The rows come from 5 hidden closed curves, with some noise, and rows from the same curve form a group. Each curve winds through 8 dimensions. The rows are also pushed far along 5 directions, which tell nothing about the answers.
(in the rows, 128 means zero)
Some rows, each with its group after it:
[121 139 140 144 133 183 143 113 156 108 119 126 116 126 114 123 104 106
  98 116 184 169 165 126 107] | (4)
[119 132 136 117 157 147 157 143 153 119 100 159 114 129  98  91  97 161
 136 105 137 192 185 165 115] | (1)
[166 128 122 116 160  96  96 140  97 120 124 124 106 146 122 118 107 132
 165 106  98 191 173 124 153] | (2)
[ 77 141 118  54 141  75 174 198  89 134 136 149 143 140  99  73 133 170
 185 116  55 142 182 135 187] | (1)
[107 163 132 145 124 125 121 106 120 105 131 121 133  98 150 158 145 126
  90 134 113  68  61 134  96] | (0)
[153 114 167 126 141 117 119  95 160 110 113 105 158 113 120 132 131 118
 154 102 168 156 169 130 127] | (0)
[166 130 119 157 143 156 111 142  95 129 134 134 105 135 108  89  96 134
 111 140 135 187 164 126 127] | (2)
[105 136 119 136 132 116 144 163 103 142 152 145 108 123 130 128 133 174
 116 149  84  86 116 121 134] | (4)
[ 53 137 120  62 118  80 165 119 126 150 116 139 156 144 123 150 158 125
 138 145 100  57 101 166 151] | (3)
[110 133 140 132 122 138 145 137 134 166 126 137 130 134  92 102 102 106
 132 143 142 154 141 154 111] | (3)
[119 136 131 119 121 124 133 155 119 147 143 130 130 123 118  94 111 114
 144 122 110 139 131 128 128] | (0)
[127 127 142 128 134 104 132  90 166  97  95 108 128 136 124 190 148 112
 157 124 161 129 113 122 125] | (4)
[109 145 115 142  99 176 135 137 109 149 158 139 144 124 140 112 118 118
  83 143 121  85  88 123 110] | (2)
[145 106 122 140 125 119 105 121 140 109 134 123 105 119 170 163 153 151
 127 129 121  94 113  93 131] | (1)
[105 143 126 100 118 140 143 132 127 143 139 136 127 144 107 127 108 117
 127 136 115 134 136 131 131] | (2)
[174 123 110 118 119 111  76  93 116 127 126 109 117 144 141 153 112  73
 139 130 132 141  91 119 128] | (1)
[101 119 146 127 124 140 159 144 162 121 118 116 144 107 109  98 153 121
 129 130 159 144 125 153 112] | (3)
[186 122 115 151 123 171  86  92 118 115 137 118 109 134 145 144 115 122
  81 139 153 143 139 101 126] | (4)
[ 20 132 113  26 138  83 207 185 152 138 100 163 141 156 119  98 140 137
 199  80  86 139 179 155 174] | (0)
[157 105 100 116 124 122 120 161  89 145 144 123 124 153 115 114 158 161
 126 164  87 143 125 127 170] | (0)
[173 141  86 131 104 149  95 106  86 145 129 137 124 161 139 146 126 113
  93 164 108 136  94 116 139] | (0)
[ 84 144  99  74 120 133 156 137 130 117 108 127 130 155  75  85 102  61
 145 143 161 173 119 160 131] | (4)
[145 104 118 121 122 133  93 101 145 109 130 110 115 136 167 166 139 106
 128 116 140 118 118 103 133] | (2)
[119 118 159 164 121 125 120 114 174 117 116 117 139  96 174 162 160 120
 141  99 144 109 112 107 101] | (3)
[213 135 154 160 129 100  72  58 121 119 118 110 162 122 178 214 150 147
 139 103 112 102 117  88 134] | (4)
[154 109 109 116 135 126 105 140 115 144 122 143 124 139 149 110 133 154
 133 119  91 151 132 146 138] | (4)
[184 136 101 120 133 158 112 144  97 103 143 109 126 135 110  96 125 137
 109 130 123 175 126 118 149] | (1)
[135 171  65  72 115 135 125  67 108  78  85 110 147 169 101 150 127  50
 101 146 171 145  59 156 140] | (1)
[ 92 157  94  71 117 121 154 126 115 131 112 158 107 146 116 133 124 134
 105 154  96 111 118 139 144] | (4)
[189 126 146 164 155 138  94 104 123 119 118 124 128 128 134 147 118 154
 126 108 128 172 156 132 120] | (0)
[182 117 125 196 110 166  92 129 116 160 152 124  99 128 131 130 111 121
  96 165 137 143  98 104  99] | (0)
[130 123 142 112 122 117 123  72 164  91 104  95 160 118 124 158 150  85
 133 124 188 113 110 135 123] | (0)
[156 113 137 138 134 127  99 132 133 133 123 122 130 124 145 118 130 114
 149 105 121 179 153 125 128] | (3)
[129 122 143  97 128 123 136 118 162 115 108 124 141 121 121 114 131 116
 151 106 148 161 154 138 130] | (4)
[141 148  96 114 124 154 136 112 117 117 110 102 149 166  92 121 120  60
 122 130 176 172  91 154 134] | (0)
[105 118 153 162 116 134 151 168 143 169 144 148 114 111 129 115 133 159
 131 146 104 118 138 120 107] | (0)
[107 150 114 176 110 194 144 135 129 109 155 115 118 111 141 130 131 110
  61 140 166  80  66 112  96] | (3)
[118 121  93 103 126 151 134 141 123  89 134  96 125 137  98  88 129  78
 119 139 174 148  93 148 135] | (4)
[131 139  68  89 115 145 135 150 116 104 125 125  87 149  98 106 125 104
 113 157 128 156  75 132 136] | (1)
[127 141 110 121 140 134 131 122 126  92 109 137 122 142 141 146 129 136
 129 113 131 143 140 113 140] | (1)
[141 105 135 109 143 113 109 125 159 101 123 104 112 132 150 150 130 109
 169  86 137 154 142 112 136] | (2)
[185 110  73  99 133 130 110 129  89 132 122 146 121 173 125 120 129 167
 117 146  99 153 135 138 171] | (0)
[134 144 106 106 135 136 124 122 109 107 116 131 140 150 137 140 134 128
 125 113 115 151 139 125 150] | (4)
[120 143  97  54 130 125 147 143 113 104 110 143 136 150 115 101 134 144
 140 116 100 170 166 134 170] | (1)
[117 140 119 130 103 113 131 130 126 151 123 152 126 124 142 140 136 133
 130 150  96  98  90 117 117] | (3)
[ 43 121 146 145 117 175 193 121 208 114 104 124 131 118 120 131 128  74
 118 114 228 108 123 141  88] | (0)
[144 123 115  85 131  88 102  85 152  86  88 113 128 139 152 174 147  91
 166 103 142 142 114 115 144] | (2)
[153 113 116 120 127 130 115 160 101 115 159 113 130 122 119  85 131 145
 135 133 112 136 133 111 151] | (4)
[130 116 137 126 136 110 123 171 129 140 136 151 107 126 154 117 121 170
 171  98  73 154 180  93 142] | (3)
[ 70 128 167 146 150 130 182 160 162 129 111 127 146 122  99 109 138 133
 157 107 154 156 163 160 114] | (3)
[ 86 146  89  80 117 160 169 182 107 137 135 150 108 149  60  33  85  97
 124 157 131 187 144 155 134] | (4)
[ 37 135 156 107 132 120 189 142 196 101  88 128 146 106 134 134 160 105
 163  86 160 131 131 147 111] | (3)
[ 97 127 157 130 129 187 168 176 148 170 146 155 124 135  84  62  74 136
 137 116 132 203 212 140 113] | (2)
[ 78 147 142 141 137 155 176 161 134 137 116 158 126 121  96  78 105 136
 121 127 145 165 176 152 111] | (2)
[143 113 138 139 118 122 102  93 144 128 133 102 136 107 140 148 137  97
 114 136 157  89  76 141 105] | (1)
[ 99 136 159  97 139  76 144 128 164 136  96 148 133 124 146 154 126 135
 202  75  95 142 163 123 131] | (1)
[ 91 155 103 109 116 114 159 161  95 122 136 137 149 125 127 115 157 149
 119 144  87  80  81 132 145] | (3)
[ 98 112 114  62 143  71 156 124 140  99  94 122 142 159 113 165 171 146
 179 130 116 126 144 141 178] | (3)
[ 85 118 151 121 136 120 146 126 152 129 129 112 149 132 128 150 142 115
 145 112 141 101 126 150 126] | (2)
[119 119 141 149 123 144 144 145 126 133 142 131 142 122 113 108 127 144
 129 145 139 126 153 114 127] | (4)
[117 109 123 118 129 102 128 126 136 128 120 114 133 143 138 164 171 128
 145 134 119 113 112 132 147] | (0)
[142 129 132 120 124 129 124 131 122 149 135 113 132 128  92  94 108  95
 135 137 137 156 117 155 120] | (1)
[204 142 124 168 136 182 105 152  82 121 161 116 121 116  89  56  84 133
  99 135 140 201 161 111 125] | (2)
[125 125  90  63 139  65 130 131 103 114 107 123 131 152 113 134 156 133
 160 140  92 123  94 159 167] | (2)
[114 100 146 108 125 105 131 116 151 137 120 118 148 133 127 133 137 109
 161 121 152 124 156 130 142] | (0)
[112 149 118  98 121 100 125 101 115 112 142 114 123 117 131 160 138 116
 105 146 124  59  93 117 141] | (4)
[ 81 111  80  51 131 142 148 140 141 109 111 116 114 181  93 111 129  74
 140 133 151 174 114 176 149] | (2)
[ 26 146 141 171 103 173 218 161 172 119 138 139 124  89 108 121 146 140
  82 165 180  38  70 127  81] | (3)
[136 135 110 101 128 136 137 156 105 109 143 113 133 130 115 101 145 139
 125 125 109 143 126 124 157] | (1)
[185 127 120 138 150 104  88  87 112 114 103 136 125 146 128 150 100 135
 146 120 132 153 139 134 129] | (1)
[121 140 116 153 105 158 132 148 136 120 145 143 100  95 148 108 122 134
  95 139 132  97  91  98  98] | (2)
[126 127  89 103 126 177 158 201 100 111 160 125 102 130  81  43 124 152
 100 148 120 171 128 138 148] | (3)
[ 89 131 153 139 119 114 149 144 137 135 156 147 131  97 181 178 171 212
 110 124  67  22 116  92 129] | (2)
[128 163 135 165 121 198 161 175 111 139 152 165 122 100 109  57  87 172
  88 126 121 155 160 114 100] | (1)
[156 106 122 149 128 121  83 119 117 154 152 110 107 130 151 146 126 110
 119 134 115 104  88 134 120] | (3)

New rows. What belongs after each?
[ 95 139 163 169  98 161 161 119 172 130 143 131 141  86 145 146 133 132
 101 132 163  58 108  91  91] | (3)
[115 130 150 123 134 141 137 141 127 119 132 115 136 127 115 120 146 125
 131 127 125 174 174 126 140] | (0)
[155 116 116 138 124 148 119 148 128 107 144 112 116 115 136 115 149 145
 116 131 128 134 111 111 133] | (3)
[106 127 113  73 133 133 153 129 142 110 120 135 100 134 102 112 127 133
 109 142 141 145 161 144 144] | (4)
[145 133 117 126 131 120 105 113  92 133 154 121 107 131 129 141 119 131
  94 152 114  93 124 116 140] | (4)
[ 88 164 128 139 124 148 170 153 120 133 124 139 137 139 106 116 120 115
 128 127 127 147 132 127 124] | (1)
[133  96 163 133 146 112 122 134 154 147 138 131 100 107 126 122 116 158
 138 124 129 128 178 130 121] | (4)
[ 53 142 126  73 117 139 191 146 162 117 118 147 123 111 102  95 131 132
 111 135 143 112 141 149 125] | (4)
[139 117 131 128 150 106 110 143 114 136 142 139 115 111 132  99 100 158
 138 113 105 112 136 145 120] | (0)
[116 106 141 112 129 121 141 136 159 141 118 122 135 142 121 119 118 100
 171 103 154 159 165 129 139] | (0)
[121 126 125 120 130  98 114 124 128 134 114 128 131 130 136 123 117  96
 162 111 125 132 118 139 122] | (2)
[178 104 121 148 131 131  81  90 138 131 110 120 133 135 163 157 138 113
 128 114 136 141 104 137 118] | (4)
[140 130 110 156 124 171 148 138 128 144 127 151 121 137 117 105 106 146
  99 135 148 130 117 140 110] | (0)
[168 110 131 156 127 146 107 149 127 125 139 122 117 113 142 110 136 143
 128 120 120 164 136 107 123] | (3)
[138 142 101  59 132  81 115 110 102  99 132 108 123 139 118 145 139 122
 132 138 107 106 112 122 172] | (4)
[ 58 142 139  89 124  85 168 117 146 105 119 131 134 125 129 174 157 138
 140 138 123  59 129 112 147] | (4)
[111 138 136 193 112 186 153 180 124 175 159 157  96 113 118  88  98 145
  93 149 119 132 121 122  85] | (0)
[150 110 126  91 161 120 116  94 150  96  99 103 107 152 102 147 127 109
 137 112 167 192 172 155 149] | (4)
[ 74 142 136 116 143 138 183 167 149 115 118 175 116  99 105  69  98 183
 133 112 127 125 169 146 111] | (1)
[142 119 136  81 136  94 132 105 158 108 100 110 131 130  98 135 134 116
 164 120 150 162 141 144 143] | (4)
[152 132 174 194 151 104 118 142 117 145 143 147 138  93 155 132 109 199
 149  95  94  95 153 109 107] | (1)
[ 73 116 181 128 132  81 153 108 173 119 110 113 185 100 154 163 170 128
 171  93 143  67 134 136 125] | (4)
[158 109 138 166 138 120 116 156 125 125 146 129 108  97 140 109 137 177
 127 131 114 117 128 112 121] | (2)
[ 78 112 152 113 124  93 158 172 153 150 154 140 121  94 148 120 150 175
 152 114  78  62 119 124 127] | (3)
[141 117  91 137 111 159 113 116 108 126 126 127 124 151 125 129 135 111
  87 172 150 125  93 136 127] | (4)
[ 88 124 196 159 128 107 163 187 146 173 158 136 151  89 151 121 150 183
 170  91  74 101 180  99 128] | (1)
[ 48 136 199 143 137 100 181 146 188 147 109 133 167  96 121 119 119 108
 195  73 151 122 154 149  92] | (4)
[ 99 145 145 182 128 155 141 121 143 122 122 133 121 106 133 131 116 108
  98 129 170 111 120 124  88] | (2)
[121  99 141 131 136 141 126 158 131 164 157 132 104 129 123 100 111 144
 121 126 114 134 163 143 127] | (3)
[137 134 104 113 131 117 123 133 102 125 128 112 136 146 101 109 122  98
 139 140 130 142  89 153 135] | (4)
[133 132 166 137 157 108 123 123 139 140 116 133 136 145 145 164 108 133
 181  68 112 164 196 117 138] | (3)
[166 126 131 186 119 153 109 149  81 140 172 114 142 114 128 103 131 147
  96 156 123 104 109 107 126] | (3)
[122 125 172 158 137 109 120 121 132 132 138 128 132 100 142 137 119 144
 137 117 131 109 177 100 121] | (2)
[134  93 116  52 134  88 125 119 139 122  95 130 156 159 124 123 154 132
 181 117 118 169 174 150 176] | (2)
[149 128 111 148 122 123 122 148 101 139 146 127 117 118 119 110 131 151
 110 158 109 103  78 136 121] | (2)
[119 103 143 138 115 136 136 139 142 151 142 127 133 119 126 107 123 123
 136 134 149 117 151 120 126] | (0)
[157 143 146 145 133 117  90 126 101 128 150 113 127 103 135 123 117 121
 126 123  99 134 115 120 116] | (0)
[ 95 150 109 106 132 129 159 132 125  92 115 136 132 127  90  91 101 107
 133 132 164 131 123 140 122] | (1)
[148 121 109 133 123 149 109 140  87 128 175 107 120 130 118 109 124 131
  90 163 122 101 108 117 142] | (2)
[ 39 149  64   4 118  69 174 140 106 106  98 130 154 165  97 111 160  79
 156 149 103 100  63 184 172] | (4)
[128 133 130 130 135 137 127 103 133 145 109 138 122 140 116 138 115 120
 111 133 140 145 141 159 116] | (4)
[122 108 141 142 135 115 125 134 149 132 111 130 153 116 152 118 141 126
 156  96 138 132 131 142 119] | (2)
[141 132 146 137 137 159 111 100 151 124 107  95 139 144  95 107  86  21
 146  98 205 227 149 156 102] | (3)
[144 129 146 137 117 150 140 161 124 151 160 143 124 111 120  94 107 170
 127 127 105 133 172  95 130] | (3)
[132 112 131 112 127 116 122 135 125 134 125 122 149 119 139 117 167 142
 127 131 108 132 124 148 140] | (3)
[179 104 154 147 148 114 106 121 153 130 126 116 124 116 123 117 102 138
 164  96 148 160 155 131 116] | (0)
[ 76 135 123 105 129 156 184 183 116 125 143 129 147 125  70  40 122 125
 122 143 146 152 146 164 134] | (4)
[ 75 121 137 137 116 157 149 111 181 136 120 121 106 123 126 148 122  77
 106 132 181 106  93 152  88] | (3)
[140 112 143 125 127 108  97  94 144 119 119 119 117 116 134 151 131 114
 131 143 141 125 122 128 113] | (0)
[146 127 144 124 147 141 125 113 145 110 114 129 118 136 131 143 121 145
 129  99 138 176 192 119 139] | (4)
[177 120 131 148 118 151 108  81 153 109 128  92 111 115  95 134 112  80
  98 157 202 141  92 130  99] | (4)
[100 130 189 188 121 150 156 148 159 188 142 150 136  96 114 105  97 138
 133 124 138 121 160 133  80] | (3)
[108 141 176 197 130 170 141  94 165 128 117 117 156 117 139 165 121  96
 110 103 193 125 143 124  86] | (3)
[147 121 106 107 133 125 119 142 116 139 128 133 126 157 138 116 114 120
 154  99 112 161 149 122 155] | (0)
[115 160  56  57 103 120 144  84 110  65  90 104 155 168 104 160 170  67
 108 170 158 111  41 138 162] | (3)
[156 108 120 123 111 122 111 113 128 139 132 111 129 126 113 124 140 112
 120 166 138 121  93 136 128] | (3)
[133 127 146 150 127 133 128 114 120 149 133 125 153 131 119 133 127 132
 118 141 135 119 130 141 121] | (2)
[139 129 117  83 129 129 147 122 150 104 107 111 123 136  73 103 122 103
 143 139 163 183 126 154 135] | (4)
[152 125 118 127 124 141 130 137  94 155 157 125 131 139  99 106 121 149
 102 160 113 118 122 143 142] | (3)
[ 69 124 117  78 116 111 160 132 155 125 100 136 147 131 111  98 132  83
 154 128 155 130 119 161 128] | (2)
[125 126 123 151 128 155 149 115 151 133 109 139 131 139 128 136 121 131
 113 124 164 121 116 142 111] | (0)
[129 143 148 115 130 110 141  87 157  90  92 100 173 137 116 165 144  88
 166 104 175 147 131 123 135] | (3)
[ 45 122 120  54 129  92 190 200 140 139 141 147 116 117 111  84 149 170
 158 123  73  94 130 152 153] | (3)
[188 109  93 140 104 183 103 133  95 132 164 122 124 138 125 108 137 158
  68 179 118 123  98 113 137] | (2)
[ 94 145  91  53 112 137 168 115 138  92 106 119 139 156  83 121 137  86
 125 148 164 145 116 140 156] | (3)
[138 135 124 115 138  92 128 155  90 131 135 131 155 133 133 120 150 167
 158 119  67 127 137 123 163] | (3)
[106 132 112  83 122  90 117  80 155 104  95 129 113 147 154 197 139  91
 147 119 136 106 108 115 136] | (4)
[ 78 153 147 129 140 144 174 151 141 137 116 127 145 133 108 124 130 115
 134 100 132 158 139 159 120] | (1)
[156 121 102 146 113 142  96 145 104 134 153 135  97 131 150 118 118 129
 114 147 109 126 112  89 126] | (3)
[138 137 165 168 127  99 128 144 130 148 133 142 151 101 165 150 143 177
 162 100  78 101 133  96 120] | (3)
[ 97 142 129 103 143 125 145  98 150  88 100 108 160 136 128 147 139  88
 137  88 173 126 123 154 134] | (0)
[ 87 142 171 140 115 123 136  73 188 123 111 102 156 112 147 179 124  50
 143  92 191  89 104 122  92] | (3)
[127 127 154 131 128 100 127 135 113 140 149 123 160 116 143 130 137 148
 153 112 104  94 155 104 145] | (3)
[132 115 106  85 116 113 127 108 133 122 112 107 135 146  93 121 144  85
 131 161 153 142  93 162 138] | (3)
[119 142  86  99  97  93 109  48 140 100  77 126 149 143 172 209 177  79
 110 152 147  55  27 130 125] | (2)
[181 140 121 148 136 155 110 111 109 112 136 111 127 126 118 132 130 143
  90 137 138 141 118 129 129] | (4)
[125 140  86  99 136 170 140 105 139  80 101 119 113 141  86  99 113  92
  83 144 191 161  91 179 112] | (1)
[184 142 115 131 133 151  99 122  97 124 150 108 107 151  93 125  92 108
 116 144 126 177 129 118 135] | (2)
